All rows are made from the same 11 directions, up to rounding. Whole rows:
In the rows, zero is written as 128.
[[124 157 145 143 147 107 131 104 177  96 169 196  84 100 106 147  96 118
  108 140  66 120 133]
 [ 95 103 133 173 125  96 164 109 120  93 140 154 173 138 119 170  94 101
  139 152 111 161 114]
 [166  99 152 134  96 102 143  99 198 151 121 194  78 149 119 117 164  86
  118 133 139  93 121]
 [131 106 153 171 121  90 178 123  98  92 139 159 161 142 121 168  89 132
  126 131 129 168 112]
 [134 146 200 139 128 131 166 121  99 115 155  94 144 100 157 155 116 133
  118  98 140 131  85]
 [152 151  98 128 156 140  39  95 129  72 193  93  91  99 114 153 150 116
  174 138 115 107 129]
 [177  89 102  86 151 114  95 172 124 165 158 100 145  93 156 102 124 135
  116 100 135 100  96]
 [160 131 180 156 108 135 166 116 103  89 141 142 142 127 131 164 131 175
  116  98 177 152  96]
 [136 131  96 106 142  93  79 125 136 160  86  81 123 104 133 110 142 121
  118 174  98  98 118]
 [108  98 121 144  86  79 152 134  87 118 127 138  93 163 121 137  72  69
  159 139 130 157 174]
 [156 129 178 149 103 113 153  98  93  71 158 122  83 165 131 163  99  99
  163 118 161 138 147]
 [198 153 115 123 149 130  84 119 128 108 122 138  85 139 100 120 164 185
  126 132 132 118 140]
 [100 138 137 134 141 149 130 153 105 170 147  94 170  81 138 118 159 131
  124  96 112 139  89]]

Rows cut short, each followed by the rest of it:
[159  88 136 156 165  96 176 170  83 182 124 134 199 152 120 109 148 137] => [125 107 103 161  94]
[148 123 172  85 109 126 127 116 137 131 121  59 123 100 190 135 110 113] => [111 125 175  79  92]
[118 129 144 121 131 106 162 143  99 108 109 114 156 123 150 146  59 154] => [101 137 128 144 125]
[151 127 137 122 136  91 139 156  47 126 144  89  84 168 129 118  73  95] => [166 118 112 147 178]
[142 126 127 154 127  46 114 135 112 133 159 155  91  69 106 144  97 109] => [113 138  63 141 109]
[106 132 152 138 122 108 129 104  95  95 129  63 156 106 155 169  99 108] => [139 151 135 130 100]
[133 120 126 110 137  87 158 153  96  90 115 131 139 135 146 146  19 160] => [ 99 145 123 145 148]
[ 89  96 129  82 118 155 181 145 149 131  92 120 167 184 176 113  61 107] => [118 135 169 113 160]
[122 145 137 146 108 147 113 100 135 104  99 108 175  77 134 164 171 193] => [ 97 138 169 134  67]
[ 54 150 175 155  73 136 170 100 125  99 135 133 118 102 140 168  95  95] => [126 123 142 149 126]
[130 128 117 147 126 154 131 126 155 107 149 192 139 121 104 139 147 168] => [115 109 138 146 121]
[ 74 162 167 134  95 180 149 107 150  96 169 149  99 106 136 150 116 111] => [132  95 146 132 138]
[123 169 120 120 134  88  81 128 110 117 147 104  67  66 120 136  92 122] => [120 146  72 121 138]
[ 59 141 129 148 119 140 147 139 109 107 155 132 169  78 133 158  89 136] => [117 114 113 165 111]
[112 109 154 166 113 144 194 139 126 159 116 176 174 154 115 123 164 135] => [121  99 142 163 110]
[ 96 114 134 129 114  98 146 125 134 155 119 125 112 139 134 118 108  59] => [139 147 100 121 143]
[175 135 113 101 177 118  98 167  73 146 168  85  88 150 125  93 112 111] => [165 105  93 121 167]
[115  96 124 132 132 124 161 172  87 151 148 126 175 130 139 121 103 124] => [132  95 130 158 119]
[130 191 120 130 180 109 111 116 127 122  81 123 101 138  96 117 120 164] => [110 182  51 126 161]
[145 139 128 162 171 101 125  98 119 108 106 119 154 158 103 144 148 134] => [142 176  88 136 120]
[144 137 139  98 136 165 132 103 156 105  97 111 115 192 144 118 129 128] => [140 148 164  95 163]
[160 127 142 122 178 158 144 123 134  82 182 145 132 182 129 134 103 123] => [158 111 126 122 152]
[ 85 152 119 132  89 145  99 105 100 125 123  82  63 156 117 122 145  60] => [190 139 136 130 188]
[194 101 109 102 145 101 122 140 133 150  72 123 136 169 132 101 137 162] => [109 154 145 106 130]
[180 119 119 176 130 107 111 142  97 173 138 156 122 119  78 112 222 150] => [140 100 112 158  99]
[112  94 109 145 148  98 138 145  57  92 159  85 186 143 140 160  65 105] => [166 136 122 165 128]
[117 144 107 125  98 124  73  82 148  70 127 111  85 108 126 162 119 118] => [142 167 148 110 141]
[ 96 178 178 180 109  92 153 108  79  92 157 136  78  97 104 169  92 108] => [137 127  80 169 138]
[134 108 129 122  86 124  97 130 111 175 134  79 101 106 141 111 183  78] => [155 106 160 111 110]
[ 76 110 131 138 117 136 167 118 183 135 128 183 156 130 131 133 113  96] => [112 136 115 128 123]
[129  96 121 109 135  75 117 148 115 153 142  86 146  84 161 129  87  91] => [118 138 105 111  95]
[148 115 105 110 153 115 131 134 136  94 131 153 120 171 126 128  70 133] => [131 148 119 125 168]
[141 159 130 131 160 135 133 138  95  75 134 129 150 119 123 153  84 206] => [107 127 122 154 130]
[ 65 159 103 141 150 154  82 130  92  91 194  78 157  58 129 161 111 121] => [156 118  95 151 113]
[ 95 121  91  99  82 124 101 157 119 167  90 102 120  83 143 109 123 138] => [104 127 151 127 130]
[187 149 168 106 166 121 164 150  67 101 128 101 105 186 141 121  68 163] => [132 113 132 134 168]
[141  93  62 113 117  53  76 116 146  92 117 143  92 126 120 144  64 100] => [131 194 108 113 157]
[136 143 157 100 145 157 163 134 174 162 135 172  66 187 125  79 127  87] => [133 108 105  97 184]
[175  84  95 159 174 125 117 138  94 127 161 131 175 186  99 123 174 118] => [184 120 124 152 125]
[109 145 110  68  82 142  97 138 136 139  61  75 107  91 167 115 103 168] => [ 85 144 180  98 136]
[ 84 114 142 112  91 143 161 168 114 179 165 138  88 128 143  95 104  58] => [146  72 129 134 162]
[ 89 103 147 112 101 115 133 145 140 210 150  91 120  82 163  99 146  33] => [135 103 112  99  98]
[143 129 173 144 168 174 158 120 163 152 156 138 193 119 137 125 197 144] => [117  93 129 116  62]
[125 120 169 130  77 143 153 125 172 196 122 159  96 107 134 100 195  97] => [109  88 153 107 102]
[186 152 184 106 145 156 140 143 111 134 145  97 131 100 157 124 145 190] => [ 98  77 161 111  87]
[139 137 126 117 150 139 126 107 184  86 137 173 124 134 126 141 103 151] => [107 146 121 108 134]
[154 161 132 148 125 150 111 143 103 113 161 157 108  85  99 137 158 199] => [114  82 134 158 115]
[159 119 154 156 117  56 142  97  88  90 102 102 121 146 128 167  94 117] => [135 173 128 138 119]
[119 153 121 135 156 143 130 130 122 115 114 131 152 130 115 132 127 170] => [117 138 109 143 131]
[110 136 116 110 156 197 106 135 135 126 161  92 172 118 145 122 159 138] => [146 100 147 117 113]
[172 104 117 121 131  72  88 111 177 118 162 158  96  79 129 142 116 109] => [108 147 104  91  94]
[ 73 165 102 110 140 154  91 104 174  94 139 130 107 102 127 138 100 114] => [128 159  95 108 154]
[159 142 122 128  51 120 100 125 112 116  92 146  60 100 112 135 150 188] => [103 115 193 140 137]
[ 43 162 118 156 129 161 130  88 147 111  93 116 156 144 112 143 149 106] => [147 174 104 142 145]
[ 84 141 157 133 141 162 154 127 134 139 175 124 126 134 136 122 126  70] => [156 100 103 127 139]
[135 129 146 158 130 157 164 127 102 114 150 159 117 196 101 125 146 117] => [170  99 140 160 167]
[176 128 155  94 119 161 133 144 136 124 164 140  82 137 147 112 124 142] => [126  74 173 105 141]
[127 148 105 111 152 174 113 106 148  90  92 119 139 185 123 125 134 161] => [139 160 149 117 166]
[175  98 120 103 133  93  78 131 155 193 163 102  75 105 138  90 176  47] => [152 120 104  72 109]
[115 159 169 112 142 134 131 143  59 162 124  13 134 111 164 115 131 105] => [147 112 121 122 116]
[160  84 151 129 184  73 173 146 131 190 121 117 180 157 146 102 124  78] => [123 143  73 109  93]
[ 60 144  74 114 124 108 110 150 150 168  92 152 103 105 108  98  98 106] => [108 163  61 132 171]
[ 74 136 108 125 120 131 120 163 128 192 132 128 132  72 124 100 141 112] => [112 109  87 137 119]
[101 119  77  93 142 141 118 145 156 167  90 135 108 187 120  76 122  89] => [145 155 103 110 197]
[107 149 148 124 141 128 166 144 155 157 106 166 141 107 128 114 112 156] => [ 76 125  92 130 118]
